The rows are grouped in 4 ways, from coarse to fine. Each group lies inside one group of the grouping before and may be the whole of it. The rows also spread widely along 17 directions, which tell nothing about the answers.
(in the rows, 128 means zero)
Known rows, each followed by its group in each grouping:
[111 110 196 191 164  68 195 159 128 123 175 134 112 146 161  80 135 171
 149 180 112 124  75 127 127 166  93  96 179 101 128 132  76 116 105]
tez Dumer Q91 nime
[144  80 153 162 154 104 150 160 153 139  85 126 151 107 122 142  84  80
 137 181 138 122  82 109  95 173 100  92 103 133 153 125  85 161 170]
Mok Pak Q178 mot
[130 131 128 176 153 145 168 105 157 106 129 145 118 148 122 103 126 127
 135 205 116 110  76 153 126 129 131 127 137 104 111 176 115 133 112]
Mok Pak Q539 teto
[121 114 198 158 197 114 120 109 118 150 164 140 165 126 107 157 130 110
 150 133 153 155 153  81 141 139 153 144 173 133 178 137 138  92  94]
Zuza Rasu Q782 lor
[133  97 148 124 161 126 151 121 128  86 143 136 108 144 132  76 150 195
 161 136  63 120 110 146 182 152 144  58 144  97 150 172  86 131 166]
Mok Pak Q776 lale
[129 112 122 143  92 136 202 130 159 122 122 173  88 160 129 109 180 168
 164 174 153 178 134 157 157 100  72 154 194 152  93 141 123 136 104]
Zuza Rasu Q402 doli
[183 107 121 160 152 122 165  82 185  77 134 132 177 168 126 112 112  84
 122 148  72 119  97 132 135 105  91  80 175 116  86 160 114 171  79]
Furok gotek Q557 kevu
[115  59 129  96 161 106 133 109 127 129 157 116 161 142  93 152 131 109
 156 152 120 162 150  50 130 126 140 152 108 146 124 138 149 105  95]
Mok Rala Q60 fab
[122 117 175 172 202 139 131  97 139 119 164 142 182 135  96 112 133 102
 139 146  90 125 151  82 203 150 141 116 152 111 139 190 130 124 108]
Furok Nidir Q993 Fum
[108 113 104 155 137 157 139  83 171 106  91 142  93 144  56 112  91  64
 136 100 118 156 105  64  49 183  97 125  59 167 142  88 120 101 126]
Zuza bebi Q601 vuki
[182 106 130 210 140  91  91 115 122 120  97 134 191 126 188 153 109 100
 169 184 155 136  60  72 103 139 102 135 172  95 135 120  97 131 147]
Mok Pak Q776 kad
[128  71 105  93 102 105 139 128 146 129 138 111 125 160 121 150 137 126
 131 135 149 156 101  80 119 102 166 122 143 168 111 112 174  80 111]
Mok Pak Q178 Geka
[148 103 149 200 141 123 128 124 136 141  76 161 143  93 130 140 136 117
 170 168 178 159 135 107 122 137 100 141 123 135 147 119  99 131 154]
Zuza Rasu Q66 deri
[109 151 119 137 131 129 134 134 124 121 162 127 153 153 120 110 112  98
  97 112 106 101  89 115 176 146 154  90 214 147 145 115 158  83 145]
tez nune Q967 Fudem
[ 97 129 117 143 137 139 134 117  89 130 137 100 151  90 112 126  97 158
 135 181  99  95  91 117 146 169 129 118 114 119 161  90 112  68 167]
Zuza Rasu Q782 Davap
[112 113  92 123  84 125 173 109 127 110 136 117 149 149 139 128 116  87
 146 151 119 151 114 107 144 144  63 147 189 149 112  83 139 124 148]
tez Dumer Q104 Soke
[142  77  99 139 136 138 132  90  97 109 126 137 164 123 117 149 126 104
 186 158 129 172 161  83 103 119 106 172 138 122 140  92 100 104 152]
tez Dumer Q104 Pora
[151  94  99 185 109 159 200 106 169  87 102 149 126 143 131 100 145 101
 149 193 139 139 107 137 154 122 135 139 143 103  87 158 128 138 170]
Mok fak Q202 fuz
[197  45 146 141 144 150 144  98 149 134 121 111 134  88 127 172 149 152
 177 223 153 145  62 139 146 105 157 135 112  97 147 139 120 120 146]
Mok fak Q812 Sas
[139  96 161 189 157 116 151 130 136 153 125 155 160  68 108 119 149 103
 160 174 147 140 144  96 224 160  62 127 104 145 139 138 136 149 154]
Zuza bebi Q601 voz
[140 113 103 167 120 163 124 170 110 174 110 152 174  85  81 157 106  95
 134 186 151 120  90  72 180 144 102 137 157 169 163  68 138  71 190]
Zuza gopi Q485 fuma
[126 120 149 149 102  91 117 107 138 123 127 104 159 136 206 132 160 170
 157 161 121 144 103 114 220 135  94 116 205 112 106 157 143 147 114]
Mok fak Q202 Vesas
[127  80  97 171  65  96 201 152 202 114  79 113 164 144 146 124 113  70
  89 168 147 130 120  99 142 111 115  97 144 166  40 124 161 152 127]
Mok fak Q878 pegu
[178 102  80  95 132 126 153 126 100  71 164 198  84 171 121 108 148 141
 168 107 132 162 121 163 106  88 126 109 174 145 144 104 108 108 171]
Mok fak Q812 loro
[114 118 143 136 141 105 193  93  88 101 201 145  78 110 117  99 146 175
 137 152 131 128 143 152 153 115 118 123 113 145 125  83 144  60 129]
Mok Pak Q539 mog
[ 88 142 107 115 148 106 137 160  91 124 164 171  96 141  97  82 141 187
 130 140  93 123 140 138 132 128  92 105 131 169 128 112  95  89 105]
tez nune Q967 vusub
[150 110 109 182 122 179 152  73 130 128  88 131 145  76  78 152  95 117
 136 164 130 132 128 113  96 124  97 139 101 157 137  39 110  70 140]
Zuza Rasu Q66 vuvid
[139  87 140 163 138 120 150  88 150  86 110 110 178 117 141 115 136 136
 139 153  92 125 174 133 181 109 149  85 128  99  95 182 108 155 133]
Furok gotek Q557 kevu
[134  98 156 161 184 129 179  88 105  99 178 136 143 137 100 105 107 120
 176 171  85 135 107  88 112 166  88 138 137  90 152 102  83  93 125]
Zuza gopi Q485 fuma
[150  61 165 117 122 114 153 119 118 129 158 127 131 113 126 138 159 174
 157 107 123 162 148  79 205 126 141  92 177 154 158  82 148  70 163]
Mok Pak Q776 lale
[163 125 100 148 102  96  95 113 128 114  84 117 165 106 178 139 121 116
 147 134 135 122  79 141 151 138  89  84 144 131 132 119 117 158 167]
Zuza Rasu Q402 doli
[145  81  88 187 103 171 209 114 167  86  79 120 160 137 114 105 100  91
 137 188 111 114  98 123 120 138 162 119 151  88 102 136  95 118 196]
Zuza Rasu Q402 doli
[162  84 109 151 107 110 165  99 137  84 125 138 116 146 153 101 144 105
 182 124 144 159  68 100 129 162 111 117 155 108 139 102 125 114 201]
Zuza Rasu Q66 deri
[177  81 139 149 134 122 172  95 147 111 163 140 100 149 108 116 140 154
 164 137 112 154  57  83 107 127  88 110 154 134 129  62 116  65 102]
Zuza gopi Q485 fuma
[156  92  86 128 129 113 132 146  99 134 136 152 127  92 111 127 138 133
 174 185 143 133  82 129 154 133  80 126  94 142 146 109 116 121 179]
Zuza bebi Q601 vuki
[127 122  97 147 116 131 142  74  91  83 115 161 112 145 131 127 122 126
 182 122 151 176 161 124  56 124 105 163 142 130 135  79  93  93 154]
Zuza Rasu Q66 vuvid
[137 125 159 224 133 122 170 132 152 128 124 181 150 157 143 111 146 103
 161 145 156 171 121  63 153 154  74 157 233 128 127 116 121 111 131]
Zuza Rasu Q782 lor
[118 155 119 169 156 134 148 124 142 102 152 170 109 172 107  83 133  91
 113 125 131 119  93 135 125 138 157 111 171 133 128 155 138 104 127]
tez nune Q967 Fudem
[121  86 139 120 146 124 127 107  99 142 159 129 146 109  94 145 134 191
 167 132  97 161 172  72 153 112 102 132 147 156 147  75 116  60  90]
Zuza bebi Q601 vuki
[108 130 190 137 143 100 143 109 148 123 169 102  97 147 138 107 138 157
 120 121 114 116  64 125 165 170 153  68 152 129 146 144 146  93 116]
Furok Nidir Q993 Fum
[178  82 102 147 151 186 147 101 160 114 133 176 106 141  74 102 165 197
 176 160  59 163  98  78 162 116  63 127 147 145 122 102  94  88  96]
Mok fak Q202 Vesas
[124 105 154 113 182 138 113  84 115 124 167 103 189 139 103 153 104  96
 143 133  86 128 122  88 142 149 157 128 179 113 173 129 123  98 109]
tez nune Q967 vusub
[123 131 113  90 132 163 158  99 151  88 130 144 137 185 110 131 129 117
 119 109 100 135 176 178 160  89 171 102 209 143 118 175 140 141 121]
Mok Rala Q60 fab
[133  81 156 110 152 117 184  88 171 113 189  97 133 170  97 121 122 101
 134 125  98 143  62  74 133 161 128 111 166 132 137 111 163  92  85]
Zuza Rasu Q782 Davap
[ 84 110 114 151  59  93 155 152 131 140  83 116 132 120 159 149 121 122
 123 150 180 153 158 127 109 120 115 131 152 176  96  91 130 117 143]
tez Dumer Q91 nime
[129 132 124 145 136 102 133 123 140 103 122 132 150 126 129 111 104  95
  97 117 113 101 124 137 157 135 123  64 127 159 121 133 141 141 142]
Mok Pak Q776 kad
[122 109 100 139 111 169 201  79 159 110 139 108 133 122  62 117  94  95
 106 156  82 112 102 106 136 136  87 114 111 164 101  61 150  77 109]
Zuza gopi Q485 fuma
[143 111 132 207 132 160 168 173 160 136  74 152 138 115 107 102 112 157
 135 205 104 102  78 130 142 143 113  85 150 115 126 131  61 115 165]
Zuza gopi Q485 fuma
[135 101  63  90  84  94  76 109 116 102  84 107 150 129 160 155 132 131
 137 104 144 146 164 149 100  70 159  92 111 162 102 124 128 134 137]
tez Dumer Q104 Soke
[156 101  69  90 118 129 197 122 146  94 162 155 101 172  93 116 130 118
 116 162 114 127 104 173 111  68 115 110 142 169  84 123 147 120 100]
Mok Pak Q178 mot

New rows, each followed by its group in each grouping:
[135  53 138 113 116 137 121  96 174 128  93 101 164 127 109 161 140 126
 161 134 107 176 150  63 159 133 117 116 132 147 128 140 127 140 118]
Furok gotek Q557 kevu
[125 140  94 153  64 129 146  72 140  90  93 116 137 146 176 138 110 110
 143 130 119 154 101 111 122 148  50 135 187 142 103  63 132 125 146]
Mok fak Q878 pegu
[147  80 107 110 122  60 122 105 112 102 141  83 187 117 159 142 110 110
 129 122 126 115 123 115 134 102 160  79 126 133 112 110 146 113 133]
Zuza Rasu Q66 deri
[171  80 122 177 119  80 203 139 118  87 134 164 105 134 164  90 158 156
 175 181 170 142 108 168 105  96 134 115 146  97 103 129  88 120 172]
Zuza Rasu Q66 deri
[153  97 132 170 207 127 116 105 121 123 170 169 146 130 103  99 182 142
 184 188 129 144 103  92 182 117 144 154 117  98 135 200 133 113 101]
Zuza Rasu Q66 deri
[166  90  98 123 107 194 159 101 181 125  85 144 146 143  83 160 118 115
 133 143  99 157 131 111 142  98  90 122 182 176 120  94 128 120 120]
Mok Pak Q178 mot
[121 129 127 135 156 146 164 121 152 115 130 171  98 159  69 106 122 121
 126 118 117 145 134 134  98 127 114 111 138 169 137 123 112 112  95]
Zuza Rasu Q402 doli
[100 173 128 189 131 127 182 136 142 107 126 156 129 141 106  99  76  53
  87 157 131  97  95 147 114 168  86 102 152 153 126 113 126 133 150]
Furok gotek Q557 kevu
[ 92 137 168 111 171 145 108  76 105 146 153 109 119 102 129 164 138 141
 173 220 144 143  98 162 162 159 109 180 108 108 172 178 140 149 102]
Mok fak Q812 Sas
[123  90  74  99 111 157 139 162 154 113  92 133 128 141 103 106 127 124
 140 173  96 115  75 133 175 157 138  88 121 134 136 174 115 154 206]
Mok Pak Q776 kad
[110 148 143 173 132 131 138 156 129 137 118 174 103 143 125 112 159 199
 126 138 154 138 155 149 142  96 164 110 184 153 127 141 116  79 110]
Zuza Rasu Q782 Davap
[126 123 154 149 174 132  98 129 125 144 138 153 116 145 126 136 152 187
 159 173 131 142  99 110 137 120 152 133 160 123 156 165 112  94  94]
Mok Pak Q539 mog
[145  86 140 130 143 196 117  79 161 140 105 160 129 131  63 154 168 154
 177 117 117 194 180  74 172 106 116 149 150 164 147 123 130  94  97]
Zuza gopi Q485 fuma
[171 101  73 142 104 112 174 111 146  45 134 161 124 191 132  81 112  85
 139  87  91 139  86 106  95 134 101  74 180 130 109  92 104 119 181]
Furok gotek Q557 kevu
[112 149  94 134 141 101 121 116 138 104 150 142 140 182 148 114 138 113
 125 171 124 128  94 132 132 108 119 136 155 133  84 184 152 147  69]
Mok fak Q878 pegu
[155 121 126 105 155 172 145 102 152  99 138 146 132 146 108 109 147 140
 142 121  69 120 107 161 222 137 125  75 185 127 152 164 130 146 162]
Mok Rala Q60 fab
[102 120 119 146 137  97 153  77 140  98 140 108 167 155 125 128 100  97
 118 137 112 135 158 100  87 116 120 134 130 138  86 124 137 114  58]
Zuza Rasu Q782 Davap
[145 124 110 188  80 120 186 102 126 113 158 148 105 140 163 108 180 165
 139 178 166 141  92 138 164  85 126 156 203 128  78  99 158  59 119]
tez nune Q967 vusub
[130 102 164 125 143 154 105 129 137 151  94 120 172  92 118 154 136 140
 166 148 109 138 142 124 226 158 109  93 158 130 177 155 108 158 171]
Zuza gopi Q485 fuma
[136  93 127 105 156 154 169  45 167  73 160 142  72 174  85 101 150 121
 153 101  98 164 123 120 116 132 140 119 109 134 130 143 145 110 105]
Mok Pak Q539 mog
[170 106 176 181 213 155 179  83 156 115 153 159 176 129  82 127 103  86
 145 188  81 129 129 118 143 131  72 128 160 117 139 143  98 152  79]
Mok Pak Q776 lale
[129 137 176 181 164 163 160 114 174 124 112 141 125 150 119 112 125 152
 134 154  87 127 105 160 134 140 110  93 199 120 140 153  77 141  89]
tez Dumer Q91 nime
[104 118 184 167 163 110 191 115 133 123 146 129  91 119 115 108 109 116
 144 196 139 126  79 140 102 188  97 125  98 118 153 129 107 130 137]
Mok Pak Q776 lale
[202 106  92 142 112 132 119  72 117  98 120 145 157 125 162 171 145  93
 167 136 169 157 123 171 124  70 129 139 179 129 129 108 132 135 154]
tez Dumer Q91 nime
[134 135 121 161 136 133 163  76  88  78 163 155  86 145 155  83 169 212
 193 169 116 145 103 166 132 123 115 144 164  80 128 129  88  85 141]
Zuza Rasu Q66 vuvid
[154 118 107 149 155 107 143 102 114  80 152 180 178 180 140 125 114  82
 154 118 115 154 179 102 119  95 108 136 213 129 114 131 114 134 119]
Mok Pak Q539 teto
[189  61 142 133 103  96 149 143 167 120 137 134 135 155 154 124 168 176
 137 101 120 152  98  87 192  90 149  55 216 155 112 110 148  94 128]
Mok Pak Q776 lale
[148  86 149 140 130 176 173 111 148 128 132 162 101 128  85 115 159 178
 172 127  95 173 131 101 163 141  82 122 191 149 160  75  93  82 143]
tez nune Q967 Fudem
[173  92 123 117 156 121 142  83 123 102 178 119 173 129 103 145 104  79
 106  93 112 115 127 104 160  97 173  82 159 157 140  86 182  73 130]
Mok Pak Q178 Geka
[144  95 141 129 111 109 228 151 184 106 139 134  99 181 126 110 114 118
 112 156 120 126  65 154 106 127 113  81 194 146 102 114 121 130 122]
Mok Rala Q60 fab
[195  92 122 171 183 139 137  84 112  97 169 146 153 119 103 121 122 122
 149 129  98 123  94 109 116 108 146 101 147 116 152  82 104  66 133]
tez Dumer Q91 nime
[159  68 167 153 168 154 173 111 140 138 171 146 169 112  74 139 155 154
 146 170 104 149 168  87 212  91 134 126 176 141 130 130 137  86  96]
Furok gotek Q557 kevu
[132 116  95 136 134 130 183  99  89  71 171 144 142 144 132 108 130  90
 158 190 138 122 123 171 152 122 155 148 151  84 126 167 128 128 196]
Furok gotek Q557 kevu
[116 128 121 138 144 147 156  73 110  96 157  73 164 137 122 136  75 130
 118 166  85  84  96 150 111 121 199 107 162  87 134 121 122  67 122]
Zuza bebi Q601 vuki
[ 88 121 131 154 169 146 190 125 120 134 148 136 154 117  62 121  91 100
 114 202 115 111 152 127 116 133 126 149 110 142 125 130 116 102  98]
Zuza Rasu Q402 doli
[134 104 130 105 123 120 133  65 128 108 182 112  95 134 110 124 169 174
 132 109 122 141 120 119 167  98 163 104 114 158 114 115 179  56  96]
Furok Nidir Q993 Fum
[143 112 120 140 155 156 152 176 146 142 144 182  99 129  40 101 133 188
 100 141  90 115 115 118 145  96 128  65 137 196 136  97 109  61 102]
Furok gotek Q557 kevu
[111 114 104 123 178 137 126  95 113 100 152 151 140 148  75 104 117 108
 158 125  86 142 152  91 120 145 117 132 107 136 143 140 112 109 115]
Zuza bebi Q601 voz
[175  58 147 117 133 134 113 109 158 139 110 128 129 116 101 168 147 161
 144 123 139 162 134  98 135  90 160  95 126 170 145 108 135  95 111]
Mok Pak Q776 kad
[ 84 136 138 165 108 151 163 111 126 125  91 163 127 139 123 137 128 144
 151 151 136 171 205 110 130 131  79 169 180 158 116 105 107 112 123]
Mok Rala Q60 fab
[109 152  87 114 105 130 128  79 151  88 126 153 113 202 138 114 146  75
 162 117 137 171 107 124 127 139  82 155 172 138 106 165 154 161 109]
Zuza gopi Q485 fuma
[146  92  72 157 102 134 151  91 137  79 127 161 110 165 131  94 157 143
 169 126 114 173 117  61 123 121 104 143 145 135  92  94 130  80 139]
Mok fak Q202 fuz
[ 90 140 122 110 127  68 137 155 117 133 149 118 130 150 153 137 110  67
 117 177 175 113  62 142 126 162 128 128 133 144 129 161 168 152 145]
Mok Rala Q60 fab
[166 115  39 107 110 137 151 135 116 111 122 171 114 118  80 126 107  91
 139 158 133 123  92 168 103 107  66 113  95 178 127  82 120 130 167]
Zuza bebi Q601 vuki
[109  61 141 115 177  67 173 152 128 131 206 129 115 127  76  88 145 104
 128 147 128 135 113  73 142 143 135 102  63 163 121 130 157  95 102]
tez Dumer Q104 Soke
[142 166  99 133 190 160  76  97 119 105 150 162 134 153  81 113 131 132
 118 116 100  99 111 152 140  90 188  90 131 138 143 171 137  90  91]
Zuza gopi Q485 fuma
[126 119 142 139 166 143 157  90 155 105 149 152 124 159 105 106 137 125
 150 146  90 151 128 114 150 142  84 129 149 135 123 147 123 140  83]
Mok fak Q202 fuz
[138 114  90 134  97 143 144  77 124  91 131 117 153 155 146 140 129 109
 153 165 127 137 108 127 140 115 143 147 172 108 107 138 137 107 158]
Furok Nidir Q993 Fum
[120 151 121 118 159 125 176 128 144 108 157 164 128 151  78 100 106 120
  96 121  82 109 169 187 146  95  87  74 157 179 108 139 120 147  70]
Zuza bebi Q601 vuki
[140 127 109 188 110 112 157 163 139 150 105 198  95 100 111 116 145 134
 130 180 178 144 117 120 137 115  47 132 108 198 106  87 131 115 133]
Mok Pak Q539 teto
[ 72  92 119 109 115 112 166 137  88 139 138 108 142  81 102 126 117 147
 141 183 109 127 164 115 154 156  87 135  92 155 132  85 107 100 156]
tez nune Q967 vusub
[149  81 122 141 111 110 153 141 137 114 149 148 131 152 145 106 167 138
 161 108 123 162 107  87 189 134 118 101 207 141 131 110 135 102 165]
tez Dumer Q91 nime
[142 115 135 140 153 158 113  93 125 135 144 119 139 116 115 146 138 132
 140 162 132 122  78 112 182 130 171 126 145 125 159 138 166  80 142]
Mok Pak Q178 Geka
[127  92 120 171 126 153 131 118 160 146 105 161 120 134 105 123 178 138
 185 173 152 182 116  64 175 139 101 173 136 139 122 159 139 115 123]
Zuza bebi Q601 voz
[132 108 137 214 117 150 118 109 157 138  50 135 143  81 130 125 130 143
 153 171 124 142 110  69 162 171  74 119 101 139 132 107 104 121 163]
Mok Pak Q776 lale
[113 113 166 193 157 120 151 106 124 118 119 132 154 109 141 113 112 129
 168 184 100 141 124  82 152 190  54 140 138 103 140 120  81 138 138]
Mok fak Q202 Vesas
[ 78 122 114 147 126  84 183 165 128 114 108 119 127 116 139 108  92 105
 102 228 150  84 122 191 102 132 146 106  66 123  91 183 109 166 150]
Mok Pak Q539 mog
[ 41 122  80  87  67  76 128 129 133 109  99  93 131 166 158 128 118 115
 113 149 142 141 161 121 112 124 135 132 104 166  67 169 159 151 106]
Mok Pak Q776 kad
[134 121 111 164 136 137 135 127 106  97 119 168  93 130 135  92 157 204
 153 145 118 128 134 146 142 105 158 100 135 120 128 140  93  84 164]
Mok Pak Q178 mot
[143  88 109  96 112 162 123  90 115 143 114 105 164  88  88 194 118 109
 146 160 151 142 154 132 150  94 150 140 116 160 149  93 151  95 148]
Zuza gopi Q485 fuma
[ 93 170 121 149 140 141 135 103 121 115 126 112 160 144 149 146  98  95
 114 206 134  99 101 181 135 130 150 144 167 105 122 177 137 147 121]
Mok fak Q878 pegu
[162 127 109 194 146 124 141 140 146 133 106 198 125  97  99 106 149  93
 145 163 167 139 110 125 155 138  55 127  93 167 126 124 129 147 152]
Zuza Rasu Q782 Davap
[ 96 123  72 114  96 102 114 177  58 137 114 171 133 122 139 148 117 144
 162 176 171 149 159 118 110 117 104 160 146 165 144  93 105 100 190]
Mok Pak Q539 teto
[104 130 141 203 127 105 159  94  95 113 123 149  97  98 133 121 129 150
 134 173 182 140 167 130  84 111 139 153  79 141 109  96 125  69 126]
Mok Pak Q776 lale
[ 98 125 129  88 130 106 123 114 148 117 139 119 151 185 125 152  97  76
 122  96 109 159 128  85 113 150  98 116 190 174 135 112 149 138  89]
Mok fak Q878 pegu
[155  97 157 155 172 135 192  67 130 117 219 133 121 120  98 100 169 136
 152 180 104 130  75 113 193 133 100 145 148 114 126 115 156  79  90]
tez nune Q967 vusub
[117 143 131 151 163  85 121  73  87  89 139 140 142 121 147 118 114 130
 149 139 113 130 173 161  76 119  88 126 106 120 119 121  78 137  94]
tez nune Q967 vusub
[ 57 144  95 106  95 135 123  37 136  99  94  86 121 128 119 138 112  92
 132 121 132 149 161 131 105 149 111 153  70 159 108 125 165 131 104]
Zuza Rasu Q66 deri
[182  99 130 149 131  69 113 136 123 117 110 178 144 133 178 159 144 117
 167 146 186 176 152 147 104  75  84 127 162 150 116 134 106 176 115]
Mok fak Q812 loro
[ 85 115 158 107 164 130 170  77 175  99 138 120  79 171  65  98 110 149
 127 115  66 146 146 126  59 140  96  94  79 158 109 131  95 122  22]
Zuza gopi Q485 fuma
[151 150 141 151 165 132 147  97 126 120 155 156 108 105  99 116 126 111
 123 149 128 114  98 185 131 128  86 104 123 153 148 107 123 127 115]
tez nune Q967 Fudem
[123 123 115 165 102  80 141  67 151  97 124 116 110 149 179 115 154  95
 158 167 167 157  76 129  95 140  86 159 115 113  82 150 144 154  97]
tez nune Q967 Fudem
[120 129  57 139  90 113 142 115 137  75 113 124 156 155 137  84 109 136
 109  96  69 107 125 106 139 124 112  69 152 149  84  95 124  99 143]
Zuza Rasu Q782 Davap
